The first 5 rows are patterns. Each new row is the sum of 2 different patterns, raised or lowered, with some noise. Before adding, each is slid sideways (what falls off one end comes back at the other) and multiplied by a number that may be negative. Names go in the order of the patterns.
In the rows, 128 means zero.
Some rows, each with the names of its patterns after it:
[156 106 145  98 115 136 147 126 132 112 105 122 109 138 144 144 102 142
 124 132 133 123  96 102  97 113 153 112 136 152 148 133  98 142 142 103
 105  96 106 131  99 108 115 139 147 119 104 101]	(2)
[133 106 127 125 100 156 139 144 122 116 116 105 122 124 155 134 146 108
 157 125 112 101 160 103 114 145  95 130 105 136 101 155 114 119 128 151
  96  98 108 107 152 118 124 103 120 110 137 136]	(4)
[138 115 125 135 101 122 147 112 114 114 151 117 102 127  97 152 102 111
 144 105 104 105 136 106  95 142 107 121 118 150 109 143 140 131 118 151
 101 161 150 145 128 160 149 103 112 135 124 156]	(1)
[ 98 122 101 158 129 151 124 120 129 149 130 161 113 157 146 133 118 119
 126 112 128 113 142 154 144 125 102 126 146  95 139 158 151 151 146 137
 151 100 101 149 161 111 129 104  98  99 131 146]	(3)
[121 120 139 136 109 152 113 137 133 128 124 118 151 122 120 119 156 145
 143 142 108 137 149 152 103  95 140 119  96 141 142 142 110 127 130 118
 122 109 104 137 132 139 124 136  97 158 120 127]	(0)

New rows, each followed by the names of its patterns:
[115  96 126 102  85 113  93 104  79 111  97 128  55  70  76  87 101  81
  97  91 124 139  73 107 142  93  88 104 130  91 112 123 119 105 134 111
  97 109  92 110 142  62 121 123 125 104 104 120]	(1) (0)
[ 85 148 100  90 117  98 147  76 107 134 107  74  82 106  87 108 120  82
  89 128 160  85 137 152 107  94 122 106 144 131 140 122 161 158  90  99
 111 119 130 153  81 121 125  98 118 123 102 120]	(1) (0)
[185 133 113 189 151 152 186 182 157 113 187 172 173 142 129 148 165 141
 163 151 163 113 181 149 119 164 159 163 134 176 138 147 137 136 115 171
 148 135 119 177 114 104 148 145 127 141 108 160]	(1) (3)
[183 148 178 161 164 158 183 137 174 132 187 146 152 163 128 186 137 154
 130 207 167 160 173 156 144 160 170 122 143 163 145 111 169 159 181 148
 161 146 150 154 117 159 168 174 163 145 161 113]	(4) (0)
[165 155 122 151 158 164 146 106 151 137 145 145 128 107 134  98 163 130
 139 120 166 149 151 161 138 132 110  97 118 169 160 146 142 186 133  99
 132 135 110 117  98 156 168 102  97 150 153 180]	(2) (3)
[171 138 142 184 176 134 128 125 113 142 126 168 143 165  98 193 160 154
 170 142 170 159 173 146 153 179 162 129 165 168 169 155 131 147 159 186
 167 161 118 143 155 140 157 176 187 145 153 144]	(4) (3)
[119 152 156 165 105  87 136 133 123 147 135 167 112 119 122 115 118 114
  92 163 156 130 114 158 110 179 148 153 124 114 165 148 133 135 116 129
 142 136 129 114 156 107 134 110 147 144 154 150]	(3) (0)
[ 98  79 105 110 110  75 102  91  48  96 101 120 128 119  76 126  69  80
 118 116  52  72  51  61  97  84 122  97 109  79  89 108 128  72  66  66
  95  99  95  65 108 117 114  76  68  67 107  78]	(2) (3)
[ 99  57 111 112  83  96  86 103 112 102 140 101 119  80 107  87  74 101
  83 106  73 110 127 128 131  95 101 136 132  82  58  94  97  81 130  86
 122  65 118 110  78  71  75  65 117 115 108 106]	(2) (0)
[108 116 109  83 104 119 120 117 123 106  76 117 112 145  58 120 124 111
 134  70 120 133  65 136 117 119 104 127 140  67 130 113 120  60 102  75
  81 118 102  64 108  97 110  76 111 108  78 109]	(1) (0)
[143 112 140  88 127  86 126 103  93  72  95  64 111 105  76 100 130 103
  96 100 130 113  85  66  71  94 110  77 111  98  99 136 110  96  65 141
 108 123 102  76 138 138  95 130 110 107 102 106]	(2) (1)
[146  89 159 162 135 161 155 144 131 113 114 151 183  95 148 119  93 120
 149 163  95 144 130 150 145 156 127 106 145 137 121 157 120 140 166 110
 106 103 128  92 117 137 151 150 149 102  97 139]	(1) (3)
[135 156 170 172 150 183 187 174 182 127 175 198 138 184 185 181 158 204
 207 170 190 149 179 132 162 132 145 180 158 126 203 145 165 161 155 149
 155 194 172 142 171 150 174 152 173 142 209 173]	(2) (1)
[ 85 127 152  86 118  89 111  87 136 124  92 115 118 118  97 117 106 127
 112 128 104 133  99 143 138 124  98 112 116  92 137 114 136 129 124 106
  89 109 131 116 131 152 118 154 134 115 120 119]	(4) (3)
[ 75  99  90  73  75 107  95  90  93  60  98 104  74 120  64  74  91 117
  83  76  98  71  97  78 119  99 123  94 112  92 123  84 118  95  94  78
 114 133  69  96 118 110 121  86  97 108  91  64]	(2) (1)
[133 153 167 125 134 150 158 123 152 152 136 136 163 125 172 122 124 159
 124 141 145 166 117 134 161 136 149 141 149 121 140 152 168 130 173 148
 192 169 141 161 187 153 119 121 142 151 154 147]	(2) (1)
[145 140 112  99 132 109 146  69 120  83 114 116 112  96  93  84 128  90
  76  92 110 105 126 118  94 109 112 111  86 119 154 104  85 127 110  82
  90  99  95 114 102 127 126  87  89 121 131 107]	(3) (0)
[168 153 135 147 129 130 165 144 121 197 125 130 133 188 109 105 160 123
 171 141 177 115 167 156 167 158 183 112 182 171 148 186 197 193 129 133
 150 127 177 162 171 162 182 116 182 173 130 126]	(4) (1)
[ 92 129 134  78 127  99 116 109 105 116 133 115  85  92 121 114 115 112
  81 103 102 100  68 125  86  92  93 110  82  92  81  82 116  74  82 119
  88  64  88 113  85  48 101  64  79 109 117  66]	(1) (0)
[181 156 149 179 121 134 130 166 160 175 132 183 142 149 117 119 130 139
 155 172 180 123 125 158 158 183 185 167 155 135 163 181 189 138 154 132
 150 147 153 139 172 129 182 118 157 153 155 144]	(4) (3)
[129 158 121 175 156 147 157 144 109 164 167 164 153 189 163 122 108 144
 128 182 132 137 153 171  95 160 172 117 159 131 185 126 142 124 125 171
 122 113 185 146 139 137 132 131 117 176 133 152]	(4) (1)
[146 153 123 140 143 161 106 156 147 115 145 135 150  91 150 123 128 104
 127  95 144 115 102  98 112 122 136 140 149 149 121  94 111 157 133 124
 160 138 129 157 131 140 102 140 143 150 134 118]	(1) (0)
[ 88 103  88 146 129 131 119 141 109 126  89 116 105 101 145 119 131 121
 108 103 118 128 116 129  90 129  99 144 134 120 108 128  93 115 106 113
 133 126 139  88 141 126 115  77 129  91  98 146]	(4) (0)
[167 188 144 139 112 167 120 170 121 147 166 201 147 197 178 107 196 143
 148 126 171 153 149 145 173 145 207 195 163 196 142 171 139 153 162 181
 171 114 164 156 174 161 164 110 144 132 169 177]	(2) (4)
[144 121 138 104 146 113 105 118  90 121 105 113 114  91 142 155 123  92
 109 171  87 145  96 114 111 152 105 114 100 104  96 122 103 116 125  94
 107 102 140 136 108  88  69  82 114 143 100 142]	(2) (1)
[122 126  64 119 131  96 155 136 137 126  80  78 105 126  92 137  97 106
  72 142 123  70  79 126 106 100 144  81 109  88 133  88 161  88 123 125
 139  77  73  84  79 135  94 118 106 118  95 100]	(4) (3)
[150 153 128 163 175 153 191 195 132 174 134 152 145 142 156 155 160 207
 177 141 126 180 147 206 157 191 162 151 190 154 178 151 132 156 155 163
 162 149 169 108 180 147 156 127 148 154 145 189]	(3) (0)
[138 152 165 146 113 104 128 117 184 104 144 120 141 126 132 137 164  98
 151 130 106 163 154 168 112 129 134 127 109 122 146 130 174 117 144 114
 151 150 154 124 159 143  99 128 138 151 116 168]	(4) (0)
[175 165 141 139 139 130 172 127 142 185 153 111 164 167 116 167 166 183
 142 181 114 155 166 159 128 200 181 158 182 140 170 144 184 173 168 164
 132 162 180 149 166 193 146 138 152 184 152 177]	(4) (1)
[ 97 108 138  97 136  84 139 107 161  85 103 111 130 116  94  89  83 170
 147 107 109 146  96 119 118 147 104 122 127  98 167 156 128 116 105 114
  97 147  93 154 126 150 114 141 109 133  82 162]	(4) (0)
[ 89 133  98  48  88  87  96  67  68 108 107 106  59  98  76 146 157 114
 103 110 112  89 108  92 102  77 112 113 119 109  90  65 102  74  76 124
  79 114 100 119 106 104  74  97  64 114 112  93]	(3) (0)
[ 80 127 126 129 104  96 120  93 129  96  99 107 109 115  68 114  82 140
 112 110  76 122  93 100 105 128  96  81  97  71 122  76 109  81 118  97
 120 120 137  93  65 101  81 102  79  94 102  85]	(2) (4)
[ 71 132 107 103 149 139 127  82 127 150  67 130 135 134 106 135 103 115
  86  97 102 156  65  91  76  88  63  95 143  95  99  91 108  99 130 110
 100 130 129  94 147 108 141 104 120 121 105 128]	(1) (3)
[155 116 151  98 123 123 141 141 128 108 140 177 151 153 157 149 119 138
 138 154 143 163 141 140 137 108 133 137 124 108 135 177 144 114 112 108
 165  88 128 172 132 132 130 145 137  85 121 133]	(1) (3)
[142 116 141 152 134 132 102 188 137 169 143 165 139 185 165 184 135 195
 148 180 162 160 151 167 174 121 155 181 168 172 141 139 169 133 144 171
 188 161 156 156 191 123 116 168 159 160 135 123]	(1) (3)
[149 169 132 132 129 135 129 160 146 170 169 132 149 113 122 138 112 164
 154 147 175 170 166 172 112 135 167 174 115 125 124 128 132 125 170 105
 157 125 160 126 159 132 140 155 162 148 160 118]	(2) (3)
[127 149 127 123 174  99 112 105 155 156 154 161 120 140 118 143  96 122
 103 124 118 162 106 165 126 111 162 117 147 105 140 114 147 142 130 110
 135 183 142 143  98 134 141 161 120 163 112 125]	(4) (0)
[131 121 138 163 132 139 157 148 155 145 169 128 122 110 157 168 112 125
 137  92 125 128 145 108 133 121 142 142 159 136 103 121 140 122 179 119
 145 127 161 156 117 143 145 126 108 135 164 146]	(3) (0)
[154 151 118 134 125 122 107 161 127 171 101 104 114 115 103 114 176 150
 141 125 134 126 135 117 157 139 125 131 119 147 131 123 122 180 124 154
 115 179 121  95 131 140 171 120 147 141 116 141]	(4) (1)
[120 133 137 126 116  82 130  98 111 110 151  77 115 125 101 125  97  99
  78 110  93 128 105 144 113 112 103  77 142 119  94  81  90  90 124 103
 104  91 123 127  91 123 106 148  97 120  89  94]	(2) (4)
[168  94  82  95  96 136 109 108 127 138  95 112 148 132 122 146 146 100
 134 155 145 137  94 122  94 122 128 150 118 146  87 159 105 103 100 158
 114 115 152  96 138 100 116  95 150 134 128 114]	(4) (3)
[135 130 144 155 152 146 166 163 125 144 155 152 164 169 175 175 157 192
 164 154 145 145 121 141 150 170 127 140 142 174 156 157 148 179 170 155
 155 134 168 157 153 117 172 164 177 152 164 127]	(2) (3)
[149 146 136 100 131 157 109 152 126 111 123 142 124 159 116 113 117 117
 136 155 159 116 135 133 139 129 147 115 123 101 118 156 104 143 159 177
 148 123 138 173 111 109  90 140 124 104 128 104]	(2) (4)
[143 149 157 153 129 173 165 153 175 135 165 150 178 134 187 142 146 146
 168 161 160 161 151 134 152 156 160 159 162 169 153 127 137 156 183 141
 166 149 179 143 185 151 119 187 148 151 150 181]	(4) (0)
[134 172 142 140 172 107 118 113 156 148 169 123 168 139 139 102 103 116
 122 146 171 171 105 104 145 152 179 177 158 139 127 155 173 182 134 147
 120 143 138 142 122 164 120 175 102 151 139 142]	(4) (3)
[125  93 109 158  77  96 103 140 152 128 127 112 153  86 138  83 132 109
 146 136 155  84 133 138  96 171 138 161  92 166  99 142 141 122  74 135
 124 131 168  91 146 156 167 136 119 135 133  98]	(2) (4)
[ 82  95 107  97 105 121 110 143 135 120 134  67  91 135 148  66  84  93
  76  52 113 128  91  81  82 127  93 117  86  77 108 122 111 125  96 100
 142  96  99  89  93  97 112  70 135 110 124 104]	(3) (0)
[142 117 178 147 161 132 151 167 155 180 173 164 109 169 124 116 123 144
 151 149 105 147 148 170 136 123 185 169 152 134 105 141 170 163 111 178
 127 150 167 147 140 122 147 169 164 167 134 150]	(2) (1)
[ 88 125 138 113  80 122 104  93 100  66 104  85 104 140 127  70  80 116
 113 141 135 140 100  76 125 125 120  83 101  81 109 136 124 106 116  58
 126  76  74  85 111 131  97 110 119 133 112  91]	(2) (3)
[161 127 149 121 147 117 135 123 134 139 119 108 129 155 160 142 123 149
 109 121 129 152 149 133 140 119 140 137 136 108 121 143 141 135 118 144
 120 159 134 137 119 164  93 156 128 123 118 157]	(4) (0)
[143 193 182 162 161 165 172 160 155 153 182 178 147 138 210 139 140 135
 136 148 180 159 209 197 126 141 169 139 165 183 208 149 135 207 185 206
 152 159 161 175 178 150 122 169 149 195 109 165]	(2) (3)
[109  80 102  77  95 127 119 102 104 117  54 165 115 126  94  91 110 102
  83 133 123 125 136  96 130 102 119  85 133  81 128 144 100 126  73 125
 111 157  78  73 123 124  54  95 105 107 113 106]	(4) (0)
[172 158 178 178 133 166 165 189 138 140 185 164 192 167 164 208 186 167
 128 141 177 153 195 157 193 160 192 176 174 121 143 173 194 164 164 158
 126 118 147 198 118 158 135 179 164 210 177 179]	(2) (3)
[ 95 103 156 132 107 167 149 126 130 144 145 107 141 140 116 162 118 161
 142 125 129 176 147 125 146 153 132 160 130 161 109 156 124 121 131 138
 137 153 102 111 144 141 121 131 137 157 145 158]	(1) (0)
[164 160 116 153 162 162 166 148 133 108 152 135 176 135 157 187 181 144
 145 154 174 138 126 121 130 176 129 135 138 184 186 160 144 116 188 149
 190 108 116 172 163 129 170 151 145 137 135 166]	(2) (0)
[113 141  94  98 122 111  69  76  76  66 100  65  92 111 120 112  71  76
  94  92  88 137  95 106 114 121 119  84  62  97 118  73 106  95  89  52
 109 110  77 102  77  99  79  88  80 112  90 118]	(2) (3)
[158 138 144 147 156 118 170 125 180 152 164 156 177 178 195 170 157 156
 173 152 143 143 171 136 130 176 161 191 192 164 176 149 164 160 112 165
 201 193 148 187 151 200 144 129 155 180 139 164]	(2) (3)
[175 187 151 160 152 157 200 117 142 201 211 145 135 147 145 111 139 147
 106 156 108 169 145 193 172 143 139 155 181 170 159 160 167 172 166 150
 162 129 137 141 157 193 192 170 115 171 172 130]	(2) (3)
[177 135 180 134 142 150 138 167 169 137 152 149 141 167 165 167 126 161
 167 146 158 153 161 140 165 147 126 134 171 201 154 179 165 168 142 135
 151 179 137 155 171 150 176 137 163 133 182 143]	(4) (0)
[105 149 131 118 108  98 135 102 132 130  98 101 136 159 103 114 161 107
 117 111 160 119 136 145 132 133 159 107 150 138 145 121 170 122 123 119
 137 131 138 130 133 108 139 104 118 143 120 129]	(1) (0)
[ 72 107  67  78 117 104 157 147  79  98 134 111 114 110 136 121 111 101
 127 108 105 114  72  92 111  96  98 120  79 131  70  79  83 133  95 107
 114  97 114 121 106 117 119 100 114  77 110  74]	(2) (3)
[126 125 117 128 154 111 160  95 133 118 129 119 130 147  89 143 129 112
 120 145 124  93 133 121  90  96 114  83 160  86  98  87 110  75 106 147
 136  98 125  88  92 153 131 125 136 118  92 118]	(4) (1)
[117 103  80  88  88  93 160 129 122 123 151 130 115 155 155  95  90 116
 109 144  73 104  97 137 143 114  88  98 131 111 120  83 109 137 149 118
 137 110 114 107  88 125 140 150 101 127 140 119]	(2) (3)
[130  86 144 149 112 114 152 144  61  86 108 100 158 114  86  90 150 118
  98 141 128  91  87 128 117  88 118  92 142 104 119 121  86  77  95 112
 120  57 133  94 115 112 127  87 149 100 128  95]	(1) (0)
[157 122 137 111 145 125 122 109 156 138 156 132 159 144 109  95 142 131
 109 149 101 127 115 161 129 170 129 108 144 146  86  93 110 138 139 113
 145 127 150 133 133 156 147 121 117 109 115 168]	(2) (4)
[171 187 175 168 168 172 145 190 181 184 129 165 180 173 187 140 201 160
 136 171 182 190 160 192 190 151 167 160 162 153 155 150 161 176 148 159
 195 116 161 140 176 122 158 168 180 157 160 115]	(4) (1)
[125 131 124 113 153 167 176 153 113 146 124 144 145 171 126 140 102 159
 164 117 129 196 139 137 138 127 159 106 132  90 152 139 116 131 163 126
 135 119 110 152 164 121 139 111 119 165 171 154]	(2) (4)
[147 135 137 125 157 103 145 130 154 163 141 129 136 117 160 110 142 158
 158 161 133 149 157 127  96 143 153 113 156 113  98  98 160 178 103 141
 144 146 126 143 148 132 136 161 145 173 145 154]	(3) (0)
[139  64 134 108 124 118 114 145 126 115 134  82 113 122 139 121  91 165
 107  86  94 127 118 127 112 121 148 124 116 111  82 151 131 109 128 116
 155 107 140  98 103  93 102  99 125 109 130  88]	(3) (0)
[129  97  83 139 128 136 149 134 102  90 157 111 140  86 111  95 140 140
 137 107  99  99 125  72  87 106 143 115 107 150 132 148 114  91 120 130
 144 105  83 147 118 106  74 104  87 128 101 132]	(2) (3)
